The same things were measured in two ways. Each way mixes the same 12 hidden numbers, adds some noise and spreads widely along 7 directions of its own, which tell nothing about the thing.
In the rows, zero is written as 128.
Some things both ways: the first way, then the second way.
[145 134 143 141  87 145 129 125 124 113 138 154 134 104 125 134 146 141
 114 134 117 113 122 153 128 107  98 128 106 126]
[128 168 118 129 128 116 147 107 129  97 136 144 102 116 178 144  84 114
 117 157  98 132 118 127 140 107]

[121 123 135 154 134 109 127 105 126 121 133  90 137 110 151 129 103 154
 113 131 125 132 161 100 155 107 152 142 141 102]
[145 143 129 160 129 151 140 146 105 132 117 128 115 108 138 119 117 139
 160 147 148 139 127 121 141 153]

[119 131 125 110 103 125 138  98 127 134 140 121 122 130 126 107 113 126
 136 128 118 127 134 140 143 128 137 106 146 136]
[109 116 121 135 110 165 155 127 149 167 138  99 123 130 122  88 128 135
 150 123 146 109 130 156 134 148]

[168 117 127 118 186 125 138 149 160 147 114 143 138 145 136 151 148 125
 115 134 135 124 105 122 106 141 120 134  92 126]
[145 148 134 154  97 162 137 109 161 131 163 151 105 139 151 118 122 125
 164 149 141 155 137 120 110 148]

[136 111 138 104 134 133 137 125 116 137 140 105 130 128 131 112 146 130
 133 138 127 116 131 123 127 129 146 143 136 135]
[137 136 117 112 119 157 142 111 175 122 175 132  72 146 134  98 117 112
 145 152 118 137 160 158 110 123]

[135 128 146 154 113 120 105 140 119 100 148  99 143 102 141 147 111 146
 119 136 105 137 141 149 142  87 110 125 139 119]
[122 145 147 125 143 110  95 147 145 108 147 143 112 132 135 131 131 134
 119 140 111 154 122 135  99 127]

[ 96 124 116 165 126 106 150 119 134 101 135 152 121 111 133 129 129 129
 105 145 133 134 135 117 121 119 135 125 150 102]
[125 150 162 139 130 120 115 136 156 110 111 150 136 118 150 127 133 133
 129 142 127 125  81 132 107 149]

[ 97 120 106 128  92 102 162  81 113 111 146 129 118  95 143  88 131 113
 117 122 137 150 148 101 119 119 190 140 167 107]
[146 145 152 101 145 113  95 153 157  87 121 155  95 104 122 138 118 137
 107 156 110 129 116 147  89 130]

[105 143 119 148 102 113 114 118  87 107 130 104 128 123 130 120 129 137
 124 131 139 131 155 120 139 123 135 155 134 113]
[104 126 123 117 128 120 141 128 113 144 116 106 109 100 138 140 133 149
 142 146  70 118 128 124 141 118]

[156 128 131 101 112 161 114 152 117 141 134 133 131 121 126 133 143 126
 148 122 120 117 109 143 124 110 108 127 109 150]
[118 152 142 116 103 136 117 123 162 110 176 146 106 144 136 108 130 130
 123 124 129 142 148 144 105 146]

[ 88 123 113 151  86 119 134 106 104  80 160 121 122 102 141  92 154 119
  99 134 160 129 162 116 110 105 168 128 163 133]
[132 135 166 145 130 128 118 167 159 135 108 120 154 106 119 120 127 165
 112 118 134 121 118 157 119 176]

[131 116 123 114 133 125 133 136 138 130 132 123 135 133 133 109 145 122
 124 130 141 131 126 130 122 134 124 140 134 127]
[144 152 136 133 114 151 147 130 152 127 142 116  99 104 141 109 120 139
 150 152 121 134 138 143 124 147]

[104 133 120 135 122 121 143 137 128 109 140 154 112 107 133 124 109 103
 142 134 121 150 103 131 125 124 130  99 165 130]
[120 163 187 101 178 100  96 153 135  85 139 150 110 124 114 153 123 148
 144 117  84 139 128 128 138 131]

[102 136 117 151 126 110 119 137 126 117 135 105 147 123 118 142 116 126
 127 124 119 142 149 129 130 127 129 146 131  92]
[115 136 132 129 129 147 141 118 114 137 124 108 106 113 126 127 145 144
 170 134 104 119 139 121 142 142]

[122 114 126 130 155 105 146  95 130 138 119 122 115 150 137 114 124 116
 124 139 118 150 134 115 123 145 156 122 146 120]
[103 101 109 123  96 163 154 116 160 155 148 112 120 147 121  98 156 130
 170 145 139 111 117 132 100 141]

[110 129 128 148 106 128 150 112 125  94 121 160 112  92 144 132 121  97
 114 120 113 154 127 117 127 108 160 113 166 118]
[133 158 176 101 154 124  99 159 147  99 132 151 118 150 102 129 121 146
 147 117 123 138 142 142 116 153]

[114 111 123 127 130 136 141 139 125 122 144 108 136 116 126 121 143 133
 136 144 116 136 128 109 123 118 139 146 130 115]
[100 157 122 122 148  95 131 112 130  89 139 136 118 138 129 155 120 114
 122 133  83 126 125 123 108 111]

[153 136 126 124 104 154 120 113 116 123 118 151 125 124 145 116 153 149
 112 135 158 112 133 114 134 111 118 126 100 152]
[118 156 168 115 119 144 109 145 154 136 155 121 106 126  90 122 134 147
 175 114 124 140 144 132 103 136]

[ 95 135 127 147 116 114 137 115 137 125 144 101 133 119 116 129  89 126
 139 121  92 150 134 130 140 132 139 120 146 103]
[123 121 114 140 131 136 146 122 141 115 112 142 124 133 169 117 140 117
 135 170 116 104 101 149 129 135]

[119 124 128 158 148 133 131 143 125 120 123 116 141 123 121 153 149 139
 109 132 127 111 145 102 121 127 136 169 104  99]
[122 162 143 130 156 131 126 112 108 107 134 144 104 141 114 148 119 130
 175 125 110 139 150 112 144 137]

[146 112 166 144 144 151 116 125 102 134 158 117 113 132 135  89 132 175
 134 163 132 117 103 117 117 136 105 132 134 183]
[ 94 148 146 135 150  97 113 145  88  88 101 148 149 118 123 147 144 142
 124 115 121 110  94 110 132 155]

[122 148 113 117 108 142 112 136 132 150 104 115 142 145 111 134 125 122
 137  94 142 120 147 124 145 136 129 142 102 105]
[102 160 147 103 166 134 113 122  85 104 177 139  91 145  88 148 112 139
 198 100 134 157 142  89 151 118]

[145 115 166 156 137 111 138  99 126 115 151 139 117 112 148 117 112 146
 113 159 103 134 117 146 130 119 111 105 156 143]
[114 133 142 106 143 137 123 141 131 125 139 121 102 127 105 122 123 138
 154 128 112 126 131 137 123 132]

[105 132 104  97 107 156 124 131 108 147 135 118 139 133 117 110 145 117
 159 127 141 107 151 116 144 131 122 144 118 124]
[124 154 143 107 150 103 134 127 150  89 131 151 100 108 129 129 134 143
 128 151 102 119 128 120 130 141]

[ 99 132 109 123 112 148 118 145 129 132 122 104 133 131 124 123 119 116
 150 111 134 134 143 109 149 118 137 127 131 111]
[140 158 160 129 141 138 129 149 165 102 159 144 119 133 141 115 128 146
 160 142 136 140 132 143 137 152]

[122 129 134 141 109 131 106 146 121 105 142 110 159 112 124 136 157 136
  99 123 154 103 171 141 121 108 128 156 127 110]
[138 144 131 130 125 130 120 130 148 118 144 150 102 135 141 116 105 122
 118 144 130 151 125 128  99 137]

[131 123 129 134 119 148 143 103 128 129 104 174 102 135 137 113 156 100
 100 108 151 101 138 118 119 135 146 132 139 144]
[ 93 106 101 100 132 114 160 158 110 144 116 106 121 128 106 131 103 132
 130 136  73  99 132 148 137 107]

[144 157 139 125  94 153 107 115  84 130 108 128 126 134 131  95 153 161
 127 131 184 112 138 102 142 141 128 152  89 144]
[128 153 171 106 119 152  99 120 136 120 150 146  99 126 117 129 143 150
 183 126 136 148 124 114 114 156]

[127 114 132 101 153 121 123 137 137 145 137 107 132 133 131 106  93 117
 157 125 106 174 104 130 123 146 133 121 179 148]
[136 141 124 122 117 138 143 153 131 114 127 142 108 129 146 109 112 133
 133 152 123 127 131 132 123 142]

[ 93 133  97 132  97 143  93 145 102 150 136  88 157 129  98 115 144 145
 140  93 162 119 175 103 110 122 152 187 111  98]
[123 158 126 121 136 135 138 141  79 100 124 112  95  76 131 138 114 149
 140 130 107 112 140 114 159 134]

[121 125 104 102 154 137 112 141 106 154 141  98 126 150 127 110 126 148
 161 146 152 126 126 100 123 131 138 126 125 155]
[109 115 135 148 110 111 127 152 176 143 131 136 151 120 154 122 136 142
  92 139 100 126 101 145 107 138]

Other things, the second way, with their names:
K_833: [ 88 111 131 110 151 111 118 105 146 113  98 127 124 132 111 122 188 133
 125 135 100  91 107 133  99 156]
K_512: [126 141 135 141 113 152 141 116 153 132 137 139 110 135 127 119 128 122
 155 134 121 120 142 144 122 142]
K_694: [106 144 137 122 132 134 122 125 105 115 135 116 115 122 119 137 132 139
 150 114 113 128 125 112 125 140]
K_744: [126 154 144 124 133 136 138 138 144 126 159 130 121 143 126 115  92 138
 148 118 141 152 127 124 130 143]
K_379: [142 153 154 134 136 141 117 130 154 102 128 155 113 135 155 113 125 127
 136 144 142 131 115 147 124 155]
K_936: [136 151 147 115 160 118 112 147 142 108 127 140  94 127 114 133  99 127
 121 133 102 139 143 141 116 121]
K_581: [ 90 152 147 126 184 108 110 129  62 108 130 111 128 118 102 168 126 156
 164 102 106 132 132 101 169 127]
K_353: [113 124 151 119 122 139 110 141 137 142 132 120 115 137 120 116 137 133
 143 124 100 129 130 162 115 140]
K_20: [107 135 146 123 141 120 108 164 109 121 142 131 111 109  97 130 143 143
 159 128 118 132 119 123 122 126]
K_534: [116 119 140 145  79 159 146 132 181 151 137 122 149 148 134  78 150 131
 131 126 159 112 112 177  96 185]
K_436: [127 132 138 135 137 136 130 145 129 112 152 141 119 115 143 115 130 147
 140 140 142 131 119 136 149 153]
K_870: [115 130 127 121 137 111 120 130 118 109 121 144 119 124 126 137 115 129
 113 135 111 128 111 126 115 138]
K_282: [114 119 138 117 129 132 137 136 145 132 122 116 121 124 135 121 143 142
 145 145  95 111 117 149 126 144]
K_332: [100 106 107 118 117 106 133 127 153 121 155 128 134 136 151 129 121 135
  90 142 101 133 104 138 104 129]
K_563: [116 105 102  67 142 111 145 135 159 137 143  94  75 128 138 154 103 123
 137 186   4 121 149 167 109  55]
K_36: [118 126 135 121 115 129 115 120 161 110 149 153 122 158 136 119 145 124
 130 141 124 137 115 135  86 153]
K_990: [112 122 121 109 127 129 119 124 146 115 136 127  95 125 130 119 153 128
 134 153 102 119 121 131  96 125]
K_424: [108 150 130 130 122 147 126 113  97 100 152 146 101 122 126 127 154 129
 178 129 140 130 115  84 124 144]
K_661: [136 122 173 124 138 126  92 149 170 125 112 150 123 120 132 123 157 149
 127 145 112 129 110 156 105 160]
K_411: [131 109 114 154 111 127 158 155 133 155 124 115 158 112 156 118  92 164
  97 139 125 134 124 149 152 168]
K_291: [116 132 118 113 138 120 133 136 119 106 136 139  96 108 143 131 132 129
 143 162 101 118 110 119 131 110]
K_251: [113 143 123 138 130 134 151 120 135 101 143 142 115 141 137 126 153 121
 164 142 103 115 135 115 127 140]
K_219: [107 101  95 126 102 138 163 137 145 149  97 118 136 148 131 107 128 118
 123 148 107  94 116 142  96 139]
K_840: [128 130 145 149 125 149 118 135  95 146 125 137 123 115 117 128 130 160
 157 113 147 147 135 108 148 174]
K_625: [ 95 138 120 131 134 127 143  98 114 137 154 126 116 156 120 131 121 123
 170 120 114 143 135 112 138 129]
K_888: [128 128 115 134 108 151 148 124 150 156 140 129 100 132 136 122 117 123
 156 154  96 127 157 142 129 113]
K_518: [100 137 150 100 144 134 114 135 116 125 154 126 101 147  80 116 144 138
 177 108 121 136 142 127 119 144]
K_789: [113 116 126 128 117 121 145 141 168 143 130 123 145 142 127 120 121 141
 115 133 104 121 132 154 110 148]
K_392: [ 97 165 104 147 130 121 171 129  73 107 149 122 106 102 133 146 113 116
 177 142  95 118 124  96 158  96]
K_351: [113 138 127 122 106 175 139 109 141 121 181 125  89 140 116 102 171 129
 208 142 149 123 140 120 113 143]
K_709: [100 121  99 122 106 139 146 107 118 127 148 119 112 142 124 116 140 122
 141 133 122 122 132 123 105 144]
K_231: [125 150 132 117 111 137 127 108 143 119 157 133  93 114 169 124 118 130
 133 149 111 144 114 124 122 119]
K_67: [111 157 123 129 152 120 130 122 102  81 121 145  94 116 146 161 146 107
 173 164  71 106 118 109 131  90]
K_95: [133 128 152 132 138 146 119 151 139 123 114 122 112 110 128 124 150 141
 145 141 103 108 137 169 135 149]
K_465: [156 131 162 123 135 148 123 160 195 138 139 142 105 121 128  95 127 155
 134 143 135 132 149 165 129 161]
K_129: [135 146 143 145 149 123 129 150 118 129  74 121 130  89 147 111 120 160
 103 139 138 112 110 137 149 169]
K_976: [129 134 126 163 102 154 146 114 148 136 145 133 121 121 153 105 143 126
 153 150 145 130 119 142 125 157]
K_166: [ 86 125 160  93 139 110  85 163 121 100 159 158 133 148  62 136 134 146
 129  80 142 134 110 109  94 152]
K_147: [116 125 148 117 174  99  77 153 130 117 107 151 122 138 125 144 118 135
 104 132 111 141  99 123 107 115]
K_602: [119 141 143 139 141 117 124 145 131 129 137 132 139 133 136 119 109 153
 119 118 136 150 121 121 136 153]
K_673: [109 148 142 126 119 115 130 133 113 114 131 166 146 162 131 144  99 134
 140 116 122 144 117 111 127 150]
K_440: [105 145 142 119 155 109 113 134 120 112 100  92 127 106 120 141 144 155
 112 119  91 113 130 133 114 146]
K_814: [102 130 130 107 150 112 116 128 125 105 130 150 104 132 137 144 151 125
 160 160  88 123 103 108 117 101]
K_18: [128 140 135 126 132 131 112 131 142 110 116 121 111 105 145 120 139 134
 115 149 125 122 100 137  97 139]
K_189: [124 134 146 143 131 128 119 124 153 141 139 144 130 144 141 138 100 126
 126 129 113 144 121 150 129 126]
K_461: [118 114 155 113 125 135 113 143 161 139 164 138 126 148 111 122 116 138
 141 120 121 148 114 156 110 149]
K_904: [106 113 136 108 121 100  93 148 157 120 139 142 137 133 129 130 128 143
  84 135 122 142  86 133  72 134]
K_399: [119 151 128  91 150 143 124 104 122 118 188 124  64 136 130 136 119 136
 189 145 101 160 153 103 140  94]
K_577: [111 157 151 149 167 116 106 123 129 124 117 120 109 110 132 140 149 130
 147 133  91 130 125 125 131 115]
K_85: [101 142 142 111 147  96 106 146 119  82 142 160 123 126 120 131 135 143
 112 124 133 133  99 101 113 148]
K_384: [134 130 136 125 100 150 122 157 190 120 164 148 112 158 132  98 128 110
 136 148 128 133 127 171  75 130]
K_933: [112 157 145 149 134 141 121 125  70 126 117 121 109  91 119 138 158 151
 193 129 132 132 119  88 143 148]
K_767: [118 116 151 115 103 143 100 146 173 138 162 141 109 150 106  94 167 136
 142 129 131 144 139 155  74 162]
K_226: [135 151 155 114 162 106 107 151 147  93 155 165 115 145 116 138 101 138
 135 136 128 157 122 127 117 131]
K_92: [ 94 121  90 101 125  92 135 137 113 104 144 159 119 165 133 144  77  94
  96 143  92 132 103 124  99  86]
K_54: [128 144 134 125 127 132 133 138 126 110 144 143 117 126 140 129 109 140
 143 142 127 138 123 128 132 140]
K_415: [111 145 139 146 122 114 120 132 129 147 146 134 139 128 138 149  99 149
 122 113 107 157 134 111 136 126]
K_547: [121 104 135 140  94 143 125 116 195 153 119 126 132 132 159  89 168 136
 102 152 120 110 121 182  97 171]
K_695: [117 152 128 124 115 142 125 126 159 122 139 122  84 116 144 127 131 103
 145 150  85 108 130 149 101  83]
K_501: [118 167 134 131 131 110 133 122 149 108 144 152 117 144 121 136 104 121
 128 127 113 137 142 121 110 126]
K_199: [139 118 126 164 115 118 146 163 137 142 112 142 162 112 171 125  99 155
 103 157 128 137 105 151 144 160]
K_716: [108 135 116 109 122 141 132 117 127 119 154 141  81 145 132 118 138 108
 168 148  97 128 133 118 113 104]
K_927: [129 140 135 112 109 167 161 120 169 120 184 140  93 158 127  90 132 128
 182 137 134 132 160 143 131 155]
K_429: [123 110 126 112 142 113 132 151 151 136 151 127 123 140 118 130 100 150
 115 138  98 145 147 157 128 136]
K_293: [121 145 142 117 141 113 122 133 124 120 159 131 129 144 126 141  84 154
 116 106 116 165 146 122 139 148]
K_9: [142 137 153 149 125 125 134 146 161 137 115 106 144  86 152 115 134 183
 101 137 122 134 132 146 136 189]
K_111: [107 128 138 106 128 127 112 125 153 124 129 119  98 127 128 102 174 131
 140 149 106 123 112 137  83 137]
K_164: [112 126 135 120 157 104 121 141 125 127 119 126 123 127 120 133 114 147
 107 123  96 136 129 131 132 140]
K_24: [119 128 142 145 115 128 136 147 147 144 124 117 151 121 136 115 109 149
 100 114 126 125 117 158 130 167]
K_538: [ 88 107 129 126 126  99 120 145 143 142 141 133 164 158 114 140 114 138
 106 112 111 138 101 137  99 134]
K_564: [139 144 140 130 114 160 121 125 126 145 114 112  93 120 119 112 134 130
 161 140 118 128 154 158 113 150]
K_142: [117 127 116 139 100 145 132 112 143 128 169 152 120 160 154 124 116 106
 151 147 128 146 109 133 108 121]
K_425: [107 134 122 142  83 145 141 127 129 142 134 128 139 142 146 105 117 124
 121 116 140 124 115 140 113 156]
K_35: [148 157 137 150 126 136 115 128 146  89 159 158 107 116 185 129 121 124
 127 166 137 150 104 131 121 131]
K_318: [125 156 139 104 169  92 116 133 132  66 127 155 105 113 151 152 127 137
 124 166  94 124 105 118 127 114]
K_881: [139 146 129 157 132 134 155 122 152 116 154 136 116 113 151 121 123 135
 148 152 127 140 134 130 142 147]
K_622: [122 131 132 136 122 157 144 136 143 135 152 137 107 133 115 125 140 127
 196 143 118 123 136 124 127 124]
K_375: [163 153 118 150 114 155 154 131 125 120 117 129  96  87 188 122 102 137
 140 178 116 124 135 142 160 130]
K_401: [106 111 102 154 111 127 143 135 109 126 110 125 160 137 158 114 134 134
  99 141 140 111 105 148 126 164]
K_636: [114 163 126 135 140 137 143 108  99 101 139 145 105 131 143 124 120 121
 163 132 141 129 121 101 151 136]
K_157: [124 146 130 159 156 127 119 104  91 115 116 137 109 103 162 149 122 132
 136 137 115 142 107  98 156 133]
K_525: [117 108 120 114 120 147 136 148 125 152 131 113 122 132 111 105  98 140
 123 121 147 125 116 149 121 146]
K_408: [136 128 113 139 126 136 152 140 143 128 126 124 106 120 170 111 121 122
 140 175 100 127 118 141 128 121]
K_165: [132 157 181 114 142 142  97 147 163 133 153 129 106 133  98 123 130 159
 163 111 123 151 163 143 121 147]
K_812: [130 128 130 135 117 149 150 142 142 142 143 108 126 106 145 108 105 158
 125 128 138 131 125 138 146 157]
K_628: [114 127 123 139 107 151 136 121 139 141 136 153 111 155 129 110 135 109
 168 139 126 126 119 118 107 130]
K_28: [111 120 136 131 133 123 130 165 140 145 141 130 127 120 113 134 128 143
 162 142 111 132 110 124 120 113]
K_852: [111 153 146 128 127 147 122 128 139 110 153 136 100 123 118 116 159 129
 182 135 135 122 121 114 115 133]
K_329: [123 155 137 149 121 129 150 110 130 114 124 129 122 107 171 128 127 140
 136 141 106 126 118 120 148 155]

Some of these things the first way, each followed by its name:
[107 126 102 147 117 114 139 123 142 120 112 157 121 132 125 139 144  87
  99  97 140 112 152 137 116 125 140 139 140  98] -> K_291
[153 122 134 124 140 127 146 135 136 128 132 155 114 134 125 143 147 106
 120 134 106 110  96 160 109 133 106 118 118 144] -> K_547
[128 118 120 123 123 135 165 114 130 126 116 174 100 112 147 121 151 106
 116 127 149 107 123 106 128 114 156 117 138 124] -> K_24
[109 133 135 156 120 110 143 117 107 108 154 121 127  82 147 138  91 147
 150 166  95 147 128 115 162  95 121 110 144  95] -> K_329
[147 140 140 119 119 131 113 128  99 130  91 112 125 144 133 139 140 125
 129 123 134 127 143 129 153 125 133 146 112 114] -> K_399
[147 128 138 105 117 137 132 117 122 128 125 141 122 134 134 109 151 110
 121 126 144 120 127 141 122 135 136 120 134 150] -> K_990
[137 136 116 110 114 157 133 124 159 150 116 144 136 110 135 141 106 123
 139  98 126 134 128 108 143 104 149  99 114 121] -> K_384
[132 118 113 107 155 134 130 151 163 156 113 126 137 154 118 131 130 104
 136 105 127 133 117 129 119 150 123 136 123 120] -> K_226
[157 127 128 109 128 125 139 115 135 146 117 140 117 132 134 121 120 123
 132 115 114 145  99 130 122 138 132 129 123 142] -> K_375
[135 121 142 152 128 131 134 120 114 124 132 145 119 103 139 135 125 152
 119 143 122 125 125 113 126 103 134 132 135 125] -> K_425
[109 124 104 128 148 128 127 119 133 170 138 127 135 126 120 121 106 132
 152 116 139 136 143  94 113 128 157 128 130 110] -> K_166
[159 120 151 117 131 154 139 114 127 157 106 124 106 132 140 121 119 131
 139 113 112 125 111 106 148 124 146 127 119 139] -> K_401
[117 119 148 154 126 120 145 110 100 100 139 114 116  99 153 114 136 132
 118 152 133 133 143  99 137 108 164 134 148 116] -> K_36
[128 131  94  76 127 161 119 160 150 156 134 113 163 142 102 134 137 124
 159 114 121 130 119 129 120 140 110 141  97 134] -> K_501
[158 134 160 171 133 123 123 123 133 118 102 152 133 120 135 162 130 126
 102 127 103 142 128 143 127 119 110 132 105  98] -> K_563
[131 128 138 119 105 140 131 129 136 105 119 159 124 121 142 117 151 104
 108 129 151 118 137 148 136 116 122 105 149 136] -> K_744
[ 91 147 113 146  92 114 120 152 131  96 138 117 137 113 111 129 120 111
 116 100 140 135 135 143 123 128 134 139 151 109] -> K_353
[137 132 135 139 124 134 136 124 140 129 141 141 118 120 127 121 122 123
 121 115 126 126 106 132 110 132 132 114 125 146] -> K_95
[106 153 114  92  73 153 111 126 115 130 147  92 163 105 113 112 119 142
 150 110 146 124 162 120 152 119 148 134 125 122] -> K_936
[107 138 113 124  97 144  93 158 137 130 149 126 156 132 104 125 138 101
 134  98 144 112 154 170 113 124  98 125 132 125] -> K_85
[121 118 126 146 147 125 125 134 147 155 127 118 148 121 113 152 103 141
 132 112 101 135 139 118 123 124 131 152 129  92] -> K_92
[106 130 134 129  91 127 114 126  98  99 150  77 131 125 137  89 148 109
 121 118 153 120 162 132 136 125 150 145 150 134] -> K_429
[130 123 155 143 110 121 138 103  95  93 126 135 108 104 158 120 133 133
 111 158 125 121 143 131 159 101 132 120 165 128] -> K_111
[141 126 126 153 140 129 144 117 140 126 107 179 119 115 144 152 151 108
  95 119 149 103 145 116 118 108 143 123 113 105] -> K_424
[107 144 126 120 102 127 111 141 133 113 129 100 145 123 127 127 104 115
 135 111 129 143 148 142 155 120 129 117 154 116] -> K_408
[115 146 107 118  93 141 123 135 149 142 118 139 144 129 107 140 113  94
 150  92 104 149 129 150 134 130 113 117 116 100] -> K_318
[121 118 120 139 171 145 130 162 157 139 128 138 143 130 122 161 132 107
 133 126 118 124 128 118 113 124 123 122 117 112] -> K_251
[143 121 137 117 157 114 128 150 151 137 134 108 127 153 123 110 123 129
 129 127 130 146  90 140 108 161 120 128 131 148] -> K_142
[147 114 145 164 177 109 152 113 145 108 128 174 113 119 149 157 133 127
  82 155 117 114 117 133 106 122 126 111 143 140] -> K_628
[104 114 129 136 126 125 141 126 128 124 153 110 123 118 132 101 116 138
 139 144 121 135 123 113 134 125 132 127 154 126] -> K_534
[152 120 146 142 129 130 138  94  82 110 130 129 101 108 166 122 133 158
 119 168 119 127 124 100 144  96 143 125 131 153] -> K_165
[170 100 161 141 166 120 152  93 130 135 132 141  98 133 165 111 129 134
 117 161 106 133 102 122 126 122 127 105 134 155] -> K_351
[132 128 153 156 130 127 140 114 111 101 137 144 109 100 153 115 116 137
 121 152 117 146 106 113 134 123 126 119 151 145] -> K_673
[ 96 130 107 129 115 117 151 107 118 113 156 109 129 107 130 109 125 129
 129 137 130 135 137 102 124 126 165 134 141 122] -> K_512
[101 133 132 148 123 143 126 128 111 129 140 120 145 128 102 142 148 132
 129 139 124  97 164 127 126 132 126 147 108 102] -> K_833
[155 152 135 157 144 123  92 149 153 149 133 116 170 125 115 180  97 148
 125 107 110 117 139 154 131 121  83 135  75  99] -> K_840
[142 142 109 121 119 136 112 133 100 125 119 117 131 130 134 140 144 142
 127 130 145 121 135 113 129 110 133 143  94 135] -> K_415
[128 146 123 129 131 142 117 139 125 141 122 129 134 137 116 132 133 135
 131 119 152 109 131 118 127 142 124 136 100 129] -> K_661
[146 143 109  90 115 120 142 107 141 127 132 136 123 128 137 123 109 100
 135 116 105 152  98 146 129 140 132 100 131 156] -> K_888
[115 127 129 166 101  95 145 113 127  84 139 115 133  88 141 138 119 132
  92 122 104 144 139 128 133 108 144 158 151  94] -> K_564
[131 138 128 159 104 114 123 117 123  93 126 134 125 120 146 120 143 131
  85 123 153 113 144 134 132 118 117 142 125 127] -> K_933
[114 140 112 165 137 115 115 146 152 121 106 148 139 145 107 173 127  99
 104 101 112 132 139 154 109 135 108 135 118  97] -> K_814
[156 134 133 114 133 157 127 136 143 143 102 158 120 150 129 127 156 117
 117 115 158 105 118 128 122 138 120 118  97 148] -> K_538
[135 107 135 130 145 112 141 132 127 124 130 138 110 137 138 115 155  94
 118 133 135 128 121 144 104 129 139 125 149 126] -> K_332
